There are 5 ways to turn a row about zero (a turn may also mirror it). The second row of each pair is the first, turned, with some noise. The first 45 pairs use one turn. New pairs use 3 turns, one after the other, and a turn may come again.
Some pairs, each with its turns in order after it:
[-1.56 -1.63 -4.19  0.84  1.87  1.31 -3.29  0.31]
[ 2.46  0.13  0.65  2.77 -2.01 -0.75 -2.24 -3.81]	mita

[ 2.74  1.12 -0.90 -0.37  3.09  1.91 -2.91  2.62]
[-2.51 -2.49 -2.05  2.02 -0.87  1.47  1.84  3.18]	lepo

[-0.17 -2.90  3.88 -0.86  2.09  1.91  4.29 -1.08]
[ 0.98 -2.96 -0.73 -1.25 -0.55 -1.76  5.96 -0.10]	zumek

[ 3.57  2.86  0.41  1.71 -1.68 -0.43  4.30  2.69]
[-2.48 -3.61  0.52  4.73  3.19  0.52  0.32 -0.76]	kuzeg

[-2.67  0.56 -1.74  2.41 -3.55  1.07  2.67 -4.16]
[-0.35  1.97  0.21 -0.74  0.85 -1.62 -0.48 -6.83]	lepo

[-0.69 -1.11  3.04 -4.01 -1.71 -1.74  2.23  0.01]
[ 2.12 -0.30 -4.18  1.63  1.11  1.83  0.48  2.89]	geked

[-0.51  0.96 -3.63  2.02  2.41  1.32 -2.33  1.83]
[-2.70 -0.91  1.29 -3.29 -0.85 -1.03 -3.16 -1.35]	kuzeg

[-1.60  4.13 -0.71  1.64 -2.75 -1.04  3.05  1.91]
[-0.86 -0.66  4.88  3.05  2.92  0.72 -0.74 -1.02]	kuzeg

[-1.13 -2.60 -0.86 -4.18 -1.87 -3.51  2.66  3.11]
[ 2.87  1.34 -1.38  3.38  0.72  4.66 -3.57  1.51]	kuzeg

[ 1.92 -4.06  1.58 -0.55 -2.06 -3.23 -1.00  1.59]
[ 2.33 -2.03 -2.22 -0.38  1.72  1.72 -4.56  0.26]	geked

[ 3.72 -2.30  0.97  0.25 -4.24 -4.00  3.22  2.95]
[-3.27  0.64  1.09  0.23  3.71 -1.58  1.91 -6.07]	zumek

[ 3.05  3.50  0.48  2.04  3.50 -0.24  3.80  1.15]
[ 1.21  1.36 -3.23 -4.11  3.41 -3.58  0.64  0.55]	zumek

[ 2.74 -4.29 -3.34 -3.93  3.82 -2.14  0.97 -2.50]
[ 3.75 -2.91  2.77 -4.17 -1.21 -4.78 -1.46 -1.58]	mita

[ 1.21  0.32 -2.08 -1.11  1.45 -1.48 -1.17  0.02]
[ 1.71  1.85  1.64 -0.09 -0.16 -1.02 -1.66 -0.70]	zumek

[-2.80 -4.16 -2.58  1.36  2.00 -2.26  3.95 -2.22]
[-1.29  0.25  6.66 -0.85  1.88  0.77 -1.56 -2.80]	lepo

[-2.79 -3.64  1.68 -1.03 -3.19  1.47 -3.53 -2.02]
[-1.78 -0.14 -3.21  3.49  0.06 -4.81  1.41 -1.67]	mita

[-1.84 -3.24 -3.30  3.39 -0.80 -1.53 -1.26 -0.63]
[-2.09 -1.13  2.10  2.38  0.12 -1.23 -2.51 -4.25]	mita

[-0.25  3.77  1.20  2.28  3.08 -4.08 -4.04 -0.64]
[ 2.28  0.20  6.15  0.75  0.86 -2.18 -1.36  3.16]	geked

[-1.55 -3.28 -0.60  1.40 -4.25  0.48  2.31  0.08]
[-3.49 -2.24 -1.51  2.61 -1.39 -0.14  0.85 -3.21]	zumek

[-3.49 -1.51  4.33  4.14 -2.98  3.84  1.76  3.59]
[-5.26  2.87 -4.24 -3.73  1.35 -2.63 -1.92  2.51]	geked

[ 1.82 -2.59  4.15 -3.40  2.82 -2.42 -2.63  3.84]
[ 0.32  0.73 -5.86 -1.65 -0.41  5.92  0.83 -2.02]	kuzeg

[ 4.03 -0.78  0.43 -3.65  1.77  3.88  0.48  2.61]
[-2.92  1.33 -0.90 -0.77 -3.37  2.00  3.64  4.10]	lepo

[-0.08  0.11  0.07  3.52 -2.11  2.96  3.53 -4.02]
[-1.03  0.64  1.76  2.52  1.48 -5.42  2.36  2.38]	kuzeg

[-0.37 -0.69 -3.05 -3.33 -0.84 -1.97  2.54 -2.62]
[ 2.91 -1.02  0.99  1.64 -1.27  0.53 -1.87  4.51]	kuzeg

[-3.77  3.17  4.02 -2.77  0.53  1.75 -2.11 -4.04]
[ 1.25  5.05 -1.31  1.53  0.44 -2.16  5.78  0.75]	mita

[-2.26 -3.18  4.01 -3.38  0.31 -2.06 -1.69  3.53]
[ 2.75 -0.75  0.85 -4.44  1.42  0.20 -1.29  5.54]	lepo

[ 3.32  1.63 -3.91 -4.02 -2.07 -3.77  2.54 -1.90]
[ 0.12  0.72  2.81  1.92 -6.70 -2.54 -2.77 -0.76]	lepo

[-0.06 -0.16 -0.93  3.12  1.72 -1.04  1.00  2.52]
[-1.61 -2.05  1.45 -2.04  2.21 -1.43 -0.07 -0.28]	geked

[-2.04  3.99  1.36  3.50  1.06 -0.05 -1.75  2.88]
[-0.28 -1.51 -2.19 -2.09  3.48  2.40 -3.50  2.26]	zumek

[ 1.69 -3.76 -1.80  2.30 -2.01 -3.20  0.05  3.04]
[-0.22 -4.17 -1.21 -1.14  2.44 -0.37 -4.29 -1.87]	geked

[ 4.13  2.92  0.44 -2.40 -1.56 -1.83  0.74 -2.47]
[ 1.31  1.65 -0.34 -3.78  3.85 -0.83 -1.17  2.96]	mita

[-2.70  2.95 -3.57  1.27  3.25  2.93 -1.75 -0.42]
[-3.57 -4.56 -0.90  1.35  1.56 -1.55  3.01 -2.15]	lepo

[-3.23 -1.18 -4.12  1.33 -0.39 -2.52 -1.87  3.64]
[-3.20 -3.41  0.39 -0.77  2.27 -1.49 -4.81  0.54]	lepo

[-2.05  2.17  2.41 -1.50 -2.73 -0.47  2.54 -0.38]
[ 2.33  2.84 -0.38 -1.66 -0.10 -3.87  0.40 -0.62]	lepo

[ 2.17 -3.99  0.15  0.78  4.00 -0.21  0.98 -2.84]
[ 2.07 -4.17  3.99 -0.26  0.34 -2.54  1.43 -0.37]	mita

[-2.32  3.57  2.74  1.68  4.00  0.03  2.42 -3.17]
[ 4.35 -0.31 -4.86 -1.72  1.14  1.52  2.18  2.63]	zumek

[ 0.72 -3.87 -1.22 -2.66 -0.57 -2.03  0.85  2.59]
[ 1.68  0.72 -3.22  1.67  0.03  2.23 -3.64  0.84]	kuzeg

[ 2.63  0.81 -2.91 -1.60 -1.25 -0.73  4.20  2.32]
[-0.84 -3.15  0.01  4.35  0.56  1.15 -3.17  1.58]	kuzeg

[ 1.60 -0.68  0.33 -1.07  1.35  2.18 -0.28 -0.07]
[ 2.47 -1.51 -1.05  0.13  0.04 -0.18  0.80  0.71]	mita

[ 0.89 -4.20 -4.33  3.45  1.20 -3.38 -1.58 -2.78]
[ 2.18  1.00 -0.36 -1.39 -4.52  0.53 -3.03 -5.94]	zumek

[ 1.11 -3.71 -3.50  4.00 -1.08 -1.17  2.61 -1.05]
[-3.15 -5.67 -0.37 -1.57 -1.74  0.32 -1.77 -2.03]	geked

[-2.64 -0.07  1.63 -2.83  4.27  3.44  2.29 -2.00]
[ 3.08 -0.11  0.22 -1.41 -2.42 -0.03  6.12 -1.11]	mita

[-3.13 -2.42  2.10  1.24 -3.59  1.38 -0.90  4.24]
[-3.11  2.47 -3.80 -0.51  2.98 -1.53 -3.86  0.59]	geked

[ 3.82 -3.75 -2.42 -4.13 -0.45  2.86 -1.10 -1.24]
[ 2.16  0.82 -2.01 -0.03 -1.65  4.79 -0.24 -5.45]	geked

[ 2.19  3.54  3.05  3.25  0.08  1.12 -0.77  1.03]
[-2.21  1.07 -1.60 -4.39  2.66  1.68 -0.02  1.89]	zumek

New pairs, each followed by its turns in order:
[ 1.49  2.13  1.48 -1.72  2.66  0.82  0.91 -3.65]
[-1.52  0.27  2.32  2.59  4.04  0.56 -1.10  0.45]	lepo kuzeg lepo

[-0.04 -1.02 -3.64  3.61  2.62  2.22 -2.91 -1.11]
[-2.09 -0.94  2.97  1.71  1.18  0.50 -2.31 -5.08]	geked geked kuzeg

[ 3.08 -0.98 -3.49  2.19 -2.96 -1.67  0.42  2.62]
[ 0.88 -0.64 -2.87 -3.93 -0.03 -0.41  1.25  4.52]	zumek kuzeg mita

[-0.88 -2.70  3.11  3.94  1.77  0.46  0.74 -1.94]
[-1.16  0.22 -3.31  2.22  0.65  0.24 -4.49  0.01]	zumek kuzeg lepo

[ 0.21 -0.82  0.09 -0.67  1.00  0.71 -0.21 -3.29]
[ 1.57 -1.34  2.33  0.16 -0.53  0.14 -1.48  0.45]	geked geked kuzeg

[-3.58 -2.56 -0.92 -0.67 -2.51 -0.10  1.63  2.66]
[-0.10 -2.90  3.03  0.38  0.96  1.20 -2.26 -3.49]	kuzeg lepo mita

[-0.83 -4.08 -1.02  2.06  0.02  1.15  0.92  2.26]
[-0.61  2.70 -4.00 -1.24  0.75  0.44 -0.78  2.33]	geked kuzeg mita

[ 2.70  2.83  2.93 -2.28  3.32  2.23  2.84 -4.31]
[-4.49  1.94 -1.72 -0.12 -0.66  5.81  0.83  2.94]	mita lepo mita

[-3.19  0.07 -4.30 -4.26 -0.29  1.18  3.76 -2.32]
[ 0.87 -4.22 -0.41  0.00 -2.26  5.36  0.95  3.80]	mita mita kuzeg

[ 1.22  1.70 -0.29 -4.04 -0.79  1.06  3.64  1.32]
[-0.15 -1.43 -0.51  2.02 -2.93 -0.94  3.46 -2.95]	geked geked zumek

[-2.98 -4.12 -3.29  3.02 -3.02  3.02 -3.92 -4.13]
[-0.17  6.53  4.70 -0.47  0.57 -4.47 -1.55 -2.81]	zumek zumek kuzeg

[ 2.91  1.19  1.20  0.03  0.57  4.10 -3.10  1.31]
[ 1.25 -0.42  3.64  3.06  0.01 -0.43 -3.44 -1.74]	zumek mita kuzeg

[ 0.25  3.34 -2.42 -3.30 -0.84  0.25 -2.03 -0.45]
[ 0.47  0.01 -2.05  3.38 -0.44  4.09  0.04  0.52]	zumek mita mita

[-2.39  3.81 -1.04 -0.92  2.38 -1.03 -0.38 -4.30]
[ 1.59 -1.44  1.58  2.54 -1.24 -2.06  1.88  4.92]	lepo zumek kuzeg

[ 3.08  3.07  0.21 -0.33 -4.20 -1.72 -3.84 -0.21]
[-4.37  0.14  2.51  1.93 -1.36 -0.66 -4.23  1.84]	kuzeg kuzeg lepo

[-1.49  2.11 -3.47 -1.86  2.31  2.19  0.24  3.27]
[-0.65 -0.90 -1.70  5.00 -0.01  3.48  1.31 -0.11]	lepo mita zumek

[-2.75 -1.92  0.31 -3.99 -3.16  0.55 -2.66  0.25]
[-2.61 -3.43  0.68  2.81  0.53  0.92  2.40  2.79]	kuzeg mita lepo

[-3.00  0.93  3.42  1.87 -3.02 -2.94  2.75  1.61]
[ 4.57  1.79  0.78 -0.24 -0.74 -2.30  1.04 -4.56]	geked mita kuzeg

[ 1.72  1.25  3.18 -4.26  3.19  2.41 -4.21  1.23]
[-1.06 -1.48  3.79  4.18 -5.81 -0.91 -0.15  0.05]	lepo mita zumek

[-0.82  4.11  3.25 -3.48  0.45  1.97 -2.81  2.94]
[ 1.97 -3.83  4.30 -0.37 -0.68 -3.41  0.51 -3.17]	lepo geked mita

[ 1.21  3.77 -2.46 -3.17  2.96  3.62  0.05  2.86]
[ 2.19 -1.17  1.38 -0.53  2.59 -3.48  5.26  2.95]	geked mita zumek

[ 0.36  1.17 -1.64 -2.32  1.80  3.34 -3.00 -4.17]
[ 0.46 -2.80 -0.77 -2.73  0.71 -2.87 -5.04 -0.05]	kuzeg geked kuzeg

[-0.46 -3.96  4.07  2.04  4.06 -3.24  2.27 -1.06]
[ 1.10  0.71  2.41  5.60 -0.78 -1.46  4.71 -2.55]	zumek lepo kuzeg

[-1.06  4.23 -2.51 -2.62  1.01  1.73  0.65  3.09]
[-1.61  1.15 -2.94  5.04 -0.90 -0.08 -1.38 -2.22]	mita lepo zumek

[ 0.18 -1.99 -3.21  2.83  4.28 -2.50 -3.52 -3.52]
[ 2.17 -0.02  0.99 -5.15  0.61 -0.28 -1.92  5.85]	kuzeg zumek geked

[-2.90  3.45  1.00 -3.37  3.21 -2.54  3.09  0.53]
[-0.25  1.80 -5.91  0.58 -1.25 -0.05  1.58 -3.72]	zumek mita kuzeg

[-0.46  1.41 -4.07  3.27 -1.06  1.17  2.18 -0.30]
[ 1.84 -1.90  2.27 -3.68 -0.79 -0.68  3.08 -1.24]	zumek mita kuzeg

[-3.81  0.20  3.64 -3.03 -3.09  1.85 -2.92  4.06]
[-2.24  4.51  5.96  3.35  0.15  1.45 -0.91  0.01]	lepo mita zumek

[-1.51  2.71 -3.75  3.44 -0.43  0.21 -1.41  3.05]
[ 0.49  0.23  1.40 -1.18  1.98 -4.87  2.11  3.42]	geked kuzeg zumek

[ 2.63  2.93  0.20 -1.86 -2.95  2.81 -3.57  2.72]
[-0.62 -3.13  4.01  0.09  1.33  3.53  1.25  3.71]	kuzeg mita geked

[-2.12 -0.67  4.14 -1.01 -1.38  1.67  2.11  3.85]
[-3.86  3.32  0.05  0.41  2.41  3.09  2.58 -0.75]	zumek geked geked

[ 4.30  2.30  3.27 -1.02 -0.25 -1.67  1.35  3.05]
[ 1.58  5.17  2.44  1.95 -2.82 -0.91  0.24  0.81]	kuzeg geked kuzeg

[ 4.30  0.11 -3.95 -2.28 -0.50 -3.84  3.17  1.09]
[-1.35 -3.86 -5.67 -2.43 -1.51 -1.44 -2.48  0.18]	mita lepo mita

[-1.15 -0.37 -4.07 -2.50  2.39  1.06 -1.18 -1.16]
[ 0.41 -1.87  2.20 -0.95 -2.24  4.13  0.44 -0.65]	zumek kuzeg geked

[-3.99 -2.62 -0.76 -0.72 -3.34 -3.02 -1.99 -1.46]
[-5.07 -0.38 -2.84 -0.41  0.46 -1.57 -2.68 -2.58]	kuzeg lepo zumek

[-3.38  0.10 -4.25 -0.90  4.01 -2.01 -1.56  3.47]
[-2.20  2.94 -0.57 -3.58 -0.45  0.12 -2.08 -5.78]	zumek lepo geked

[ 2.24  1.79 -2.87 -2.11 -0.98  0.20 -1.63 -0.18]
[-0.92 -1.16 -2.96 -1.20 -2.63  0.63  1.93 -0.50]	kuzeg lepo lepo

[ 3.30  3.37  2.90  2.29 -3.70  1.72  3.92 -0.44]
[ 3.58  3.07  1.76 -4.26  4.24  1.13  2.46  0.13]	kuzeg mita lepo

[ 0.83  0.33 -0.38 -1.07 -3.79 -1.84 -0.99  0.56]
[-1.96  1.41 -2.45  0.04  0.70  1.07  1.74 -2.18]	kuzeg lepo lepo

[ 1.94 -0.61 -3.75  3.62  0.98  2.06  1.70 -2.36]
[-2.22 -5.28  0.51  1.95  2.72  0.14  0.78 -1.53]	geked kuzeg kuzeg

[ 2.25  2.76 -3.66 -0.22 -2.58  1.13 -2.88  0.45]
[ 0.29 -2.05 -2.30  0.74 -3.88 -2.90  1.52 -2.05]	kuzeg lepo kuzeg

[ 0.99  3.73 -1.37  1.00 -0.69 -1.59  0.59  4.09]
[ 4.04  1.11  0.39  1.05 -1.63 -2.92  1.89  1.93]	lepo kuzeg mita

[-3.96 -1.10  2.28  3.77  2.33  0.73  3.27 -3.48]
[-1.64  1.22  5.20  3.10  2.12 -1.02  0.47  4.02]	kuzeg geked lepo

[ 3.57 -1.96 -4.27  2.41  2.95  2.36  2.88 -4.33]
[ 0.91 -0.06  4.83  3.76 -3.75 -1.28  4.61 -2.77]	lepo lepo lepo

[-1.82 -2.27 -0.56  1.56 -3.40 -0.22  3.12 -0.17]
[ 1.67  3.26 -0.69  1.86  0.07 -1.30 -2.06  3.28]	geked kuzeg mita

[-1.76  1.60 -0.55 -2.11 -2.41  3.69 -0.05 -0.26]
[ 1.90  1.52 -0.32  1.77  2.15 -1.89  1.59  2.80]	mita geked kuzeg

[ 0.50 -3.98 -2.13  2.96 -2.44 -3.77 -3.62 -1.80]
[-1.31  2.48 -1.19 -5.47  2.63 -3.59 -3.08 -1.00]	lepo kuzeg mita

[-2.31  1.40 -2.05  2.38 -0.30 -1.35  2.64 -4.04]
[ 1.02 -1.28  3.91 -0.62  0.30  3.21  0.12 -3.84]	zumek kuzeg zumek

[ 1.32  3.09 -1.50  0.76  3.01 -1.63  1.94  0.58]
[ 1.15  2.46 -1.34 -1.24 -0.05  3.71 -2.01 -1.34]	lepo geked kuzeg

[ 0.15 -3.22 -3.02 -2.79 -1.19  0.64  0.50 -2.79]
[ 1.61 -3.31 -2.53 -1.23 -1.76  0.26 -3.26  1.48]	mita kuzeg mita

[-2.96 -2.54 -0.87  2.26 -3.31  0.73  1.75  3.06]
[ 0.30  2.00 -2.53 -2.13 -4.22 -0.48  2.83  1.68]	zumek lepo kuzeg

